The groups are shells around one centre, one inside the other: the same stretched ball of 6 dimensions in 9 sizes.
Some rows, each with its group after it:
[ 0.32 -1.00  5.88 -5.97 -3.77 -0.12 -0.32  1.19  4.12 -3.17  3.07]
(8)
[ 0.01 -0.97  3.81 -4.69 -1.57 -1.73  0.69  1.54  0.92 -1.05  3.12]
(1)
[-1.96  0.02  5.09 -8.24 -1.30  3.28 -1.29  0.00  1.70  0.48  4.08]
(6)
[ 0.77 -2.53  5.89 -6.69 -0.53  0.52 -1.18 -1.00  0.76 -0.09  2.32]
(8)
[-0.34 -0.13  3.13 -6.01  1.84 -0.96  0.15  0.89 -3.73  4.00  2.98]
(3)
[ 0.04 -1.94  3.97 -4.90 -1.23 -1.33 -1.78 -3.26 -0.83 -0.63  3.08]
(5)
[-2.03  1.21  2.41 -6.36  0.77  0.79 -1.30 -2.14 -3.43  3.39  3.31]
(7)
[-1.02 -3.65  3.21 -4.17 -1.53 -0.58 -1.31 -3.66  1.05 -3.01  3.83]
(0)
[-2.00  0.38  2.68 -6.31  0.34  0.15 -2.15 -2.98 -3.76  3.07  4.52]
(7)
[-1.38 -1.02  4.57 -7.38 -0.07  1.61  0.02  2.12  0.63  1.14  4.42]
(5)
[-2.62  0.70  3.37 -8.57  2.57  3.64  0.05  1.49 -2.27  4.91  3.67]
(0)
[-2.28 -0.20  3.68 -7.63  0.89  2.63  0.81  2.91  0.25  2.11  4.14]
(3)
[-3.21 -1.99  2.92 -7.60  2.36  3.65  0.33  0.96 -0.58  2.29  4.72]
(8)
[-1.00 -2.61  3.36 -5.29  0.19  0.27 -0.14 -0.95  0.07 -0.44  3.31]
(5)
[-2.90 -0.71  1.70 -5.74  0.64  0.74 -3.19 -6.26 -4.28  2.31  4.74]
(0)
[-1.83 -3.76  3.52 -6.04  0.54  1.03 -0.93 -1.37 -0.21 -0.15  5.14]
(2)
[-0.70 -0.65  2.55 -4.99  0.70 -1.73 -1.46 -2.80 -4.13  2.55  3.53]
(7)
[ 0.68  0.10  5.65 -7.00 -1.10 -0.41 -1.54 -0.33 -0.93  1.75  2.76]
(2)
[-2.53 -0.21  1.35 -5.94  2.48  0.42 -1.55 -3.31 -5.55  4.49  4.19]
(2)
[-1.37  1.42  3.66 -7.42  0.88  1.13 -0.50  0.75 -2.57  4.04  3.33]
(7)
[-1.01  1.93  4.53 -7.14 -1.91  0.57 -2.11 -1.49 -1.05  1.73  3.48]
(8)
[-2.56 -0.80  3.15 -7.12  0.98  2.79 -0.53 -0.73 -0.63  1.71  3.78]
(5)
[-0.96 -2.36  4.26 -6.23 -0.34  0.19 -0.19  1.06  0.45  0.03  4.68]
(7)
[ 1.24 -2.45  6.03 -6.25 -1.21 -0.69 -1.48 -1.05  0.51 -0.35  2.72]
(6)
[-1.81 -2.27  2.93 -4.94 -1.41  0.49 -2.44 -5.47 -0.19 -1.71  3.86]
(1)
[-3.68 -1.55  1.95 -6.47  1.04  2.42 -1.16 -2.26 -1.58  1.41  5.41]
(4)
[ 0.75 -1.96  3.76 -4.64  0.15 -2.12 -0.41 -1.16 -1.72  0.68  2.27]
(2)
[-3.06 -1.55  4.03 -7.39 -1.30  3.19 -1.21 -0.58  2.07 -0.91  5.59]
(6)
[-1.47 -1.64  5.58 -7.61 -2.30  2.44 -2.71 -2.56  1.97 -1.19  4.65]
(1)
[ 0.00 -2.34  4.80 -6.44  0.65  0.57  1.02  2.59  0.90  0.57  2.83]
(4)
[-1.65 -2.25  4.43 -5.83 -3.18  0.44 -2.27 -2.63  2.10 -2.87  5.54]
(8)
[-1.97  1.21  2.93 -6.39 -0.57  0.55 -1.54 -1.83 -2.18  2.16  3.99]
(5)
[ 0.81 -2.31  5.19 -4.71 -3.12 -1.68  0.07  0.82  3.24 -3.47  3.02]
(0)
[-0.20  0.78  4.35 -6.84  0.14 -0.09 -1.29 -0.72 -2.56  3.17  2.75]
(7)
[-2.96  0.89  1.82 -7.18  2.65  1.23 -1.08 -0.89 -5.46  5.79  4.96]
(1)
[-1.81 -0.06  2.02 -6.19  2.50  0.42 -0.95 -2.02 -4.90  4.53  3.37]
(3)
[-1.82 -0.28  4.39 -7.51 -0.71  2.80 -2.10 -2.77  0.09  0.83  3.34]
(8)
[-1.92 -0.54  4.28 -6.87 -1.79  2.04 -1.61 -1.74  1.32 -0.67  4.07]
(5)
[-2.11 -0.94  3.96 -6.48 -1.79  1.34 -0.16  1.23  2.11 -1.14  5.06]
(2)
[-3.07 -0.53  3.52 -7.72  0.24  2.76  0.18  2.39  0.52  1.51  5.64]
(1)
[ 0.22  1.07  4.83 -6.15 -2.16 -1.58 -0.43  1.84 -0.19  0.88  3.62]
(0)
[-0.62  0.80  3.86 -6.47 -0.17 -0.83 -0.61  0.97 -2.35  2.89  3.99]
(4)
[ 0.04  1.27  3.96 -5.49 -1.86 -1.42 -1.94 -2.64 -1.84  1.10  2.45]
(6)
[-1.15  0.15  3.51 -6.88  1.16  0.02 -0.52  0.80 -3.12  3.82  4.20]
(3)
[-1.04 -0.70  2.55 -5.39  0.86 -1.42 -1.69 -2.68 -4.42  2.97  4.17]
(3)
[-0.88 -3.95  4.41 -5.47 -1.61  0.20 -3.04 -5.31  0.40 -2.17  4.47]
(0)
[-1.48  0.40  3.99 -7.57  1.00  1.66  1.06  3.71 -0.47  2.94  3.67]
(4)
[ 1.74 -1.67  6.34 -6.14 -1.71 -1.22 -0.27  1.41  1.56 -0.66  2.19]
(6)
[-2.03 -0.12  3.55 -7.17  0.49  1.46  0.46  2.61 -0.45  2.15  4.66]
(3)
[-0.47  0.68  4.29 -7.34  1.27  0.80  0.80  3.10 -1.49  3.68  2.65]
(4)
[-0.42  0.14  2.51 -4.44 -0.49 -2.05 -2.18 -4.74 -3.81  1.58  2.62]
(1)
[-2.25  0.94  1.31 -5.54  1.84  0.29 -0.04 -1.12 -3.95  3.65  3.03]
(6)
[-2.35 -2.63  2.94 -5.93  0.45  2.14 -0.04 -0.94  0.92 -0.65  3.88]
(2)
[-1.72 -3.40  2.80 -5.28  0.81  0.51 -0.11 -0.93 -0.32 -0.27  4.32]
(4)

New rows. What belongs after each?
[-1.09  2.05  2.77 -6.86  2.17 -0.01  0.42  1.88 -4.46  5.72  2.81]
(8)
[ 0.16  0.32  5.26 -6.93 -1.22 -0.37 -1.18  0.48 -0.69  1.63  3.41]
(3)
[-0.69 -0.72  4.05 -7.44  2.43  0.62  0.52  2.78 -2.74  4.49  3.70]
(0)
[ 0.19 -0.03  4.78 -5.53 -2.71 -1.03 -0.75 -0.13  1.23 -1.14  2.85]
(3)
[-1.42  2.20  3.46 -7.31  0.73  1.47  0.71  2.43 -1.45  3.65  2.49]
(8)
[ 0.38 -2.04  5.86 -6.53 -1.88 -0.26 -1.21  0.15  1.39 -0.82  3.89]
(3)
[-0.93 -1.74  4.38 -5.78 -2.04 -0.27 -0.85 -0.06  1.32 -1.40  4.76]
(7)
[-1.88  0.66  3.65 -7.21  0.26  2.47  0.97  2.45  0.80  1.52  2.86]
(6)
[-2.34  0.27  1.17 -5.91  2.98  0.08 -1.07 -2.50 -6.18  5.32  3.88]
(6)
[-1.76  0.77  2.59 -5.99  0.13 -0.65 -0.81 -0.20 -3.09  2.90  4.67]
(4)
[ 1.25 -0.02  4.29 -5.33 -0.02 -2.43 -0.20  0.43 -2.39  2.23  1.90]
(6)
[-0.33 -1.25  4.12 -6.18  0.59 -0.25  1.75  4.37  0.30  1.25  3.50]
(1)
[-0.31 -3.37  5.35 -6.11 -1.58  0.93 -0.23  0.42  3.28 -2.57  3.57]
(3)
[-1.28 -2.09  5.26 -7.17 -1.58  1.98 -1.01  0.04  2.46 -1.24  4.47]
(5)
[ 0.35 -1.17  4.24 -5.11 -1.14 -1.09 -0.11 -0.16  0.42 -0.60  2.29]
(7)
[-1.92  1.88  4.07 -7.77 -0.54  2.41 -0.43  1.01 -0.11  2.27  3.27]
(6)
[ 0.47 -2.41  4.24 -5.69  1.19 -0.43  0.39  0.51 -0.91  1.22  2.10]
(6)
[-0.11 -1.14  4.06 -5.33 -1.14 -0.54 -1.84 -3.47 -0.79 -0.19  2.44]
(3)
[-2.17 -1.68  3.32 -6.83  1.06  2.57 -0.45 -0.95 -0.29  1.13  3.56]
(7)
[-0.71  1.21  3.13 -5.41 -0.84 -0.96  0.02  0.44 -1.24  1.34  2.78]
(2)
[-3.03 -1.17  3.96 -7.19 -1.80  2.74 -2.16 -2.25  1.33 -0.87  5.71]
(8)
[-0.75 -2.25  3.69 -5.85  0.48 -0.01 -1.77 -3.02 -2.03  1.17  3.67]
(5)
[-1.45  0.12  2.43 -5.40  0.40  0.03 -0.34 -1.30 -2.02  1.71  2.81]
(7)
[-2.27 -0.56  3.16 -5.75 -2.00  1.05 -1.84 -3.11  0.50 -1.12  4.33]
(4)
[-1.42 -1.62  2.39 -5.04  0.70  0.17 -1.07 -3.36 -2.03  0.84  2.91]
(2)
[-2.83  0.07  2.34 -6.49  0.37  1.12 -2.03 -2.93 -3.04  2.53  5.02]
(7)
[-1.28  1.02  2.76 -5.57 -0.50 -0.74 -0.83 -1.01 -2.32  1.92  3.49]
(5)
[ 0.34 -1.86  5.66 -6.00 -2.53 -0.21 -0.22  1.17  3.01 -2.22  3.27]
(7)
[-2.02  1.12  3.15 -6.57 -0.59  1.39 -0.72 -0.63 -0.73  1.49  3.41]
(7)
[-2.30 -0.70  3.11 -5.66 -2.06  0.13 -1.01 -0.63  0.60 -0.97  5.60]
(1)
[-0.46  0.01  5.00 -7.39 -0.33  1.46 -1.98 -2.15 -1.03  1.92  2.50]
(8)
[-1.78 -2.17  3.59 -6.82  1.31  2.43 -0.79 -1.69 -0.63  1.26  3.26]
(2)
[ 0.34  0.32  5.00 -5.89 -2.76 -1.49 -3.11 -3.65 -1.30  0.29  3.38]
(1)
[-2.81 -0.84  2.64 -5.78 -1.18  1.52 -1.20 -2.35  0.40 -0.75  4.53]
(4)
[-0.66  1.09  5.10 -7.13 -2.20  0.66 -0.45  1.83  1.31  0.40  3.57]
(2)
[-0.55 -3.43  5.72 -6.83 -1.54  1.76 -1.98 -2.37  2.32 -1.91  3.78]
(8)
[-0.46  1.16  3.56 -6.34  0.12 -1.20 -2.65 -3.20 -4.90  4.07  3.52]
(0)
[-0.12 -1.09  5.67 -6.29 -3.39 -0.05 -2.03 -1.52  2.12 -2.01  3.89]
(3)
[-0.13 -1.39  3.15 -4.51 -0.54 -2.40 -1.19 -2.11 -2.38  0.66  3.63]
(3)
[-1.61  2.21  2.95 -6.33 -0.58 -0.04 -0.82 -0.20 -2.35  2.76  3.60]
(2)
[ 0.17 -1.48  4.37 -4.74 -2.44 -1.10 -0.34 -0.64  1.96 -2.43  2.62]
(6)
[ 0.85  0.56  5.10 -6.53 -0.44 -0.64  0.10  1.79 -0.61  1.94  1.83]
(4)
[-1.33 -2.86  3.51 -5.95  0.48  0.47 -2.51 -4.37 -2.16  0.89  4.37]
(6)
[ 0.23 -2.26  4.87 -6.48  0.63 -0.02 -0.61  0.00 -0.92  1.44  3.07]
(3)
[-3.58 -1.02  1.52 -6.33  1.71  2.48 -1.49 -3.70 -2.83  2.33  4.46]
(8)
[-2.98 -1.81  3.18 -6.47 -0.84  2.37 -1.69 -2.66  0.62 -0.71  5.14]
(3)
[-2.60 -0.38  4.09 -7.05 -2.16  2.31 -1.45 -0.91  1.81 -0.93  5.10]
(2)
[ 0.87 -1.43  5.13 -5.32 -2.06 -1.45 -0.34  0.41  1.33 -1.30  2.68]
(7)
[-2.32  0.44  2.31 -5.46 -0.94  0.29 -0.23 -0.30 -0.49  0.36  4.22]
(6)
[-1.82  0.06  3.18 -6.34  0.04  1.76  0.59  0.90  0.52  0.75  2.79]
(2)
[-0.13 -3.56  5.26 -5.63 -2.21  0.17 -1.20 -1.47  2.77 -3.04  3.76]
(3)
[-0.72 -0.36  3.31 -6.63  2.06 -0.31 -1.23 -1.18 -4.72  4.67  3.53]
(6)
[ 1.02 -1.21  4.84 -4.70 -2.66 -2.70 -0.98 -0.66  0.48 -1.45  3.13]
(6)
[ 0.09 -0.94  5.72 -7.38 -0.72  0.80 -0.44  1.63  0.83  0.93  3.30]
(7)
[-0.38 -0.39  3.47 -4.94 -1.37 -1.99 -0.55 -0.17 -1.06  0.28  3.88]
(4)
[-0.44  0.65  3.75 -5.69 -1.31 -0.92 -2.10 -3.00 -2.12  1.31  2.99]
(7)
[-0.96  0.78  4.87 -7.10 -1.81  1.48 -0.36  1.11  1.65  0.14  3.07]
(3)
[-0.51  0.66  4.93 -6.31 -2.97  0.10 -0.72  0.60  1.89 -0.98  3.35]
(2)
